The rows are grouped in 4 ways, from coarse to fine. Each group lies inside one group of the grouping before and may be the whole of it. The rows also spread widely along 16 directions, which tell nothing about the answers.
In the rows, 128 means zero.
Some rows, each with its group in each grouping after it:
[157 119 150 140  79 156 118 123 154 114 164  85 150 139 129 114 127 108
 161  95 130 144 111 119 153]
k_702 k_167 k_913 k_468
[121 115 114 157  87 121 130 123 142 134 140 121 117  88 145 143  90  91
 127 143 107 117  90 112 142]
k_702 k_51 k_252 k_321
[157 174 179  88 145 147 201 143 154 178 101 119 156 141  98 109 167 118
  79 178 143 145 186 111 144]
k_702 k_51 k_761 k_738
[136 125 125 158 135 144 139 124 157 156 115 126  87 127  94 139 124 160
 130 144 115 147 191  62 121]
k_702 k_934 k_30 k_874
[175 123 168 185  79 197  86  79 156 158 134 129 158 141 114 116 120  80
 157 101 107 142 121 106 128]
k_702 k_51 k_761 k_10
[131 133 142 114 161 116  80  76  77 141 131 111 135 128 133 165 151  71
 108 134 147 137 131  89 170]
k_209 k_706 k_741 k_275
[147 127 147 143 115 103  98 142 125 152 141 118 115 116 119 135 152 101
 116 142 105 151 134  78 141]
k_209 k_475 k_857 k_652
[163 137 163 156 142 170 151  98 152 142  96 118 128 165 115 105 126  98
 132 114 145 139 159 101 139]
k_702 k_934 k_799 k_909
[147 127 186 143 101 155  80 128 147 181 151 119 145 108 105 147 164 103
 129 157  94 143  90 105 133]
k_702 k_934 k_30 k_559
[139 153 115 203  99 127 121  94 131 161 116 149 167  73 131 128 127  65
  94 158 103 117  96  97  62]
k_702 k_934 k_297 k_413
[135 138 142  88 126 165 102 104  78 118 161  94 134 158 152 109 160 126
 125 108 122 187 154 134 141]
k_209 k_475 k_857 k_312
[131 116 145  94 121 161 162 139 130 140 179 120 125 123 109 138 153  89
  58 106 131 145 170  82 130]
k_702 k_934 k_799 k_395
[162 122 130 160  75 106 118 148 156 125 151 133 149 111  95 128 126 111
 145 147 125 141 122 104 131]
k_209 k_706 k_741 k_253
[132 122 110 154  80 132 172 137 157 135 141 126 124 130 160 128  59  97
 116  88  93 153 111  80 103]
k_702 k_51 k_761 k_10
[112 100 106 168  88  98 133 114 155  87 175  94 126 150 133 101  69 117
 147 110 114 190 136  75 160]
k_702 k_934 k_799 k_395
[177 162 162 120 126 119 151 123 115  95  97 105 154 196 135  34 130  95
 145 123 127 184 175 145 146]
k_702 k_934 k_297 k_413
[182 166 177  88 140 119 124 141 139 173 120 108 135 132 114 163 182  84
 156 107  76 116 125 122  84]
k_702 k_934 k_30 k_559
[105 125 156 150 109 197  81 116  97 122 183 115  98 106 101 105 183 163
 131 166 106 129 161 166 112]
k_702 k_934 k_297 k_413
[140  93 166 132 137 170 147 149 170 126 157 106  99 111  80 143 184  94
  99 135 153 107 130 112 163]
k_702 k_934 k_297 k_413
[153 143 138  87 103 173 132 143 101 108 150 104 114 171 115 125 129 180
 177  88 144 123 187 144 122]
k_702 k_51 k_761 k_10
[138 165 106 174 143 101  99  70 107 126 115  72 134 108 142 112 173 100
 134 143 136 143 170  89 139]
k_209 k_475 k_857 k_652
[161 166 203  93 107 123 159 163  99 148  86 118 149 150 169  82  99  79
 109 159 161  99 107 161 200]
k_702 k_934 k_799 k_909
[118 127 169 140 133 160 117 134 100 136 152 136 139 115  91 134 176 102
  74 160 165  94 113 124 119]
k_702 k_934 k_30 k_559
[126 103 152 104 114 160 161 186 158 134 154 111 108 156 121 163 121 156
 135 103 126 152  70 112 118]
k_702 k_51 k_761 k_10
[141 121 149 124 123 159 102 129 108 146 110 110 127 144 137 122 144 122
 110 139 140 174 107  97 166]
k_702 k_51 k_761 k_738
[142  92 134 130  89 149 174 169 170 137 154 137 113 111 105 125 105 107
  73 135 139 149 147  70 164]
k_702 k_934 k_297 k_413
[129 146 114 106  70 142 167 146 101 100 183  72 150 112 185  91 132  90
  68  88 157 151 151 114 162]
k_209 k_706 k_741 k_253
[139 122 103 146 133 185 130  55 167 138 137  89 104  90 136 164 143 116
 173 123 103 132 145 135 132]
k_209 k_475 k_857 k_312
[ 84 127 158 167 116 156 114 109 104 132 160 143  99 123 148  86 117  98
 101 164  42 165 110 159  89]
k_702 k_51 k_761 k_10
[119 170 129 123 161  51 138  96 130 131 117 120 157 138 103 150 115 130
 181 192  99 141 122 135  99]
k_702 k_934 k_799 k_909
[ 86 118 152 126 150 178 189 133 138 128 170 116  94 142 129 116 137 121
  65 122 116 153 146 115 106]
k_702 k_934 k_799 k_909
[132 127 111 126 108 170 158 104 130 122 127 102 130 133 181 114  93 100
 119  92 110 169 108 120 120]
k_702 k_934 k_30 k_874
[131 145  69 167 121 118  96 107 120  94 158  76 127 110  84 131 197 173
 166 127 129 153 185  92  78]
k_702 k_51 k_761 k_10
[182 122 114 135  79  95 138 153 185 108 153  99 111 115 100  99 144 112
 173 125  72 182 188 108 144]
k_209 k_706 k_741 k_253

New rows, each followed by its group in each grouping:
[137 138 153 165 121 178 129  83 160 121 131  90 122 150 120 110 119 145
 194 127 125 132 148 146 140]
k_702 k_934 k_297 k_413
[165 122 120 144  92 147 180 186 199 149 140  93 119  82 105 138 179 132
  94 136 143 151 139  74 140]
k_209 k_706 k_741 k_253
[131 160 188 116 145 120 134 123 132 147 118  60 144 146 139 143 143 127
 156 146 172  97 103 123 193]
k_702 k_167 k_913 k_468
[194 124 173 157 124 142  81 156 169 148 111  71 122 125 114 131 226  91
 166 116 112 160  74 110 143]
k_209 k_706 k_741 k_275
[122 140 194 185 140 135 145 162 176 126 162  89 130 148  68  99 202 139
 126 153 140 125 124 117 103]
k_702 k_934 k_297 k_413
[141 119 142 147  98 156 135 148 137 131 124 121 161 117 103 117 145 126
 100 176 182 137  91 115 164]
k_702 k_51 k_761 k_10
[140 109 132 108 118 101  93 159 104  94 168 136 141 133  73 157 163 137
 148 151 151 139 101 134 125]
k_209 k_706 k_741 k_253
[155 119 121 165  96 191 109 144  79 136  93 171 122 141 118  98 125 146
  84 133 165 146 134  94 101]
k_702 k_51 k_252 k_321
[162 124 218 158 111 204 175 177 208 165 132 116 129 142  92 112 174 107
 115 127 127 116  86 135 112]
k_702 k_934 k_30 k_559
[146 121 129 164  86 117 104 150 147 143 139 146 145  82  75 160 141 125
 144 183 131  95  93 117 113]
k_702 k_51 k_761 k_10
[127 159 154 147 105 140 146 122 145 175 141 115 108  92 133 149 114 129
 131 157 111  90 168 114 140]
k_209 k_706 k_741 k_275
[186  75 137 138 100 181 104 166 145 126 116 168  76 112  88 149 136 102
 147 111 108 111 109 126 113]
k_702 k_934 k_297 k_413
[122 174 132 146 113 109 184 148 134  87 132  81 146 168 122  93 115 170
 170 126 173 102 151 148 112]
k_702 k_51 k_761 k_738
[128 129 114 147 116  85 178 151 122 109 104 173 128 149 160 108  45  78
 113 124  83 154  70 125  63]
k_702 k_934 k_297 k_413
[123 111 108  95 115  78 123 148 104 128 173 140 108  92 109 169 121 102
  95 149 122 124 159  81 150]
k_209 k_475 k_857 k_312
[146 149 167 171  96 132 169 119 149 122 126 106 152 153 162 124  68  72
 152  85 174  58  87 132 146]
k_209 k_475 k_857 k_652
[ 90 103  88 101 104 199 150 100  96  85 179  60  83  99 225 113 114  87
  94  64  99 158 110 153 146]
k_702 k_934 k_30 k_874
[135 146 147 113 165 134 104  75  88 112 140 118  96 147  96 116 160 100
 145 127 102 115 225 135 123]
k_702 k_934 k_30 k_559
[146  95 180 147 149 197  90 116 109 139 114 122  87 169 133 111 151  83
 101  91 125 159 118  95 151]
k_702 k_934 k_30 k_874
[137 100 120 130 156 102 124 140 118  98 116 126  69 134 114 140 133 103
 133 132 128 138 135 111 155]
k_209 k_706 k_741 k_253
[172 137 100 118 155 134 152 145 113 130  62 126 101 132 137 150 152  98
 118  96 133 126 115 102  85]
k_702 k_51 k_761 k_738
[143 100 196 103 118 124  85 144 101 113 170  99  68 177 137  95 132  59
 128  77  80 153 161 106 197]
k_702 k_51 k_252 k_321
[128 141 128 105 114 144 168 120 144 160 145 112 116 110 161 151 102 119
 120 127  95 146 142 112 130]
k_209 k_475 k_857 k_312
[138 154 138 174  55 159 124 117 154 171 140 115 160  96 130 122 104 146
 145 160 118 128 132 108 130]
k_702 k_51 k_761 k_738
[173  66 110  79 127 107 137 194 106  63 130 141  50 131 111 138 133  70
 122  90 143 107 136 130 171]
k_209 k_475 k_857 k_652
[167  87 131 140  77 156  83 114 151 131 153 141 140  94  97 145 132  79
 149 142 100 147  96 123 143]
k_702 k_934 k_799 k_395
[121 137 160  97 100  85 161 174 151 109 181 111 130 158  97  91 116 154
 149 163  84 179 161 135 134]
k_702 k_934 k_30 k_559
[132 129 177 154 197  70 130 104 138 130  66 125  93 169 138  94 118  40
 132 166  64 174  94 119 148]
k_702 k_934 k_30 k_559
[149 152  66 108 124  78 152 132  79 133  83 128 144 128 164 144  94 104
  84 111 153 161 134  46 112]
k_702 k_51 k_252 k_321
[102 131 188 148 127 108  97 135 118 136 154 113 130 143 114 124 126 131
 141 180 124 131  91 128 156]
k_702 k_934 k_297 k_413
[131 135 108 155 179 151 124  92 127 106 109 100  97 125 107 117 206 140
 150 158 110 167 142 150  84]
k_209 k_475 k_857 k_652
[122  98 118  95 130 149 161 168 120 104 159 116 143 134  98 127 167 137
  56 143 186 183 117  87 145]
k_702 k_934 k_297 k_413
[134 115 117  66  89 147 108 119  81 119 176 120 127 110 149 147 108 105
 118 113 117 143 145 126 159]
k_702 k_934 k_297 k_413
[164 129 137  78 125 106 139 137 105 106 144 135 159 149 100 125 147  87
 106 132 150 161 154 117 150]
k_209 k_706 k_741 k_253
[125 131 167 152 115  84  97 120 113 120 142 110 156 159 140 114 110  63
 133 126 112 150  70 108 147]
k_702 k_51 k_761 k_738
[164 148 131 133 119 118 106 145 102 170  83 139 101 112 164 132 128 111
 128 141  81 150 115 108 105]
k_209 k_475 k_857 k_312
[100 121 157 180 112 167 107 116 112 124 168 110 122 161 121 124 111 145
 119 102 158 126 127  83 124]
k_702 k_934 k_30 k_559
[118 133 134 133 108 102  70 181  86 174 142 138  63  98 122 155 142 178
 126 165  68 143 148  78 100]
k_702 k_934 k_799 k_909
[184 118 172 126  71 150  85 137 154 148 134 131 106 100 114 101 135  94
 183 163  47 143 138 167 159]
k_702 k_934 k_297 k_413
[149 151 123 137 147 123 127 148 109 125  97 104  89 142 120 117 160 160
 146 128 128 139 172 103 104]
k_702 k_934 k_297 k_413
[138 102 145 195 113 100 103 141 119  50 147 109 134 163  82  82 137  89
 143 118 198  97 115 115 159]
k_702 k_934 k_30 k_559
[170 166 149 116  65 116 140 162 136 119 188  64 178 120 134  68 198  88
 102 108 113 179 172 113 133]
k_209 k_706 k_741 k_275
[128 115 119 161 115 147 121 116 136 126 127 132 119 123 108 145 108 142
 148 139 138 123 119 107 115]
k_702 k_934 k_30 k_874
[131 131 143 172  63 140  92 107 137 133 176 106 168 139 125 124  97 125
 162 116 121 148 108  98 133]
k_702 k_51 k_761 k_10
[141 173 116  93 165 113 194 134 129 136 103  75  91 158 158 153 121 135
 144  66 124 118 182  85  96]
k_702 k_934 k_30 k_559
[125 166 172 156 134 107 141 116 149 158 153  76 103 140 137 128 134 108
 143 100  82 114 177  80 113]
k_702 k_167 k_913 k_468
[ 92 166  96 167  71 169 136  62 105 125 162  88 180 143 178  96  62 174
 139 123 137 181 149 107 118]
k_702 k_51 k_761 k_10
[117 122 152 158 117 216 121 101 131 169 120 130 121 106 153 151 119 124
 117 140 118 122  66 137 106]
k_702 k_934 k_30 k_874
[145 163 181  97  90 144 113 168  65 127 156 112 134 172 155  54 145 132
 106 114 101 177 170 138 119]
k_702 k_934 k_297 k_413
[135 115 210 149  94 170 127 137 149 168 135 103 113 170 165 113  68 107
 123 103 130 143 101  81 205]
k_702 k_167 k_913 k_468
[134 127 167 138 102 145 138 140 138 130 135 115 128 129 130 104 115 107
 126 153 128 125 111 138 161]
k_702 k_934 k_30 k_559
[109 154 103 156 135  50 118 199  90 109 113  78  93 126 145 107 166 174
 120 149 127 158 115  80  95]
k_702 k_934 k_30 k_874
[115  99 124 123 110 143 101 136 146 114 193  73  92 126 110 126 166 169
 146 127  84 207 154  92 144]
k_702 k_167 k_913 k_468
[120 144 144 173 120  86 135 110 131 129 145 127 132 146 130 139  77  90
 144 104 105 103 121  87  91]
k_702 k_167 k_913 k_468
[117 153 158 121 116 103 148 138 122 114 170 108 138 156 119 104 122 136
 137 146 119 151 159 133 132]
k_209 k_706 k_741 k_275
[157 132 180 122  99 136 119 144 139 155 129 123 129 125 128 131 130  83
 141 140 101 115  94 137 148]
k_702 k_51 k_252 k_321
[118 131 135 135 136  88 179 161 134  86 144 105 149 180  99  93 132 122
  97 130 172 164 135  90 133]
k_702 k_51 k_761 k_738
[132 146  96 128  89 130 104 105  88 127 151 110 112  89 140 125 118 129
 130 130 112 118 201 106 131]
k_702 k_934 k_30 k_874
[172 159 160 115 126 132  92 125 127 161 130  86 136 101  97 167 212 101
 157 131 130  84 137 119 127]
k_702 k_51 k_252 k_321
[147 133 152 109 113 137 151 167 164 139 123 116 125 101 108 146 149 143
 165 182 113 116  80 174 124]
k_702 k_934 k_297 k_413
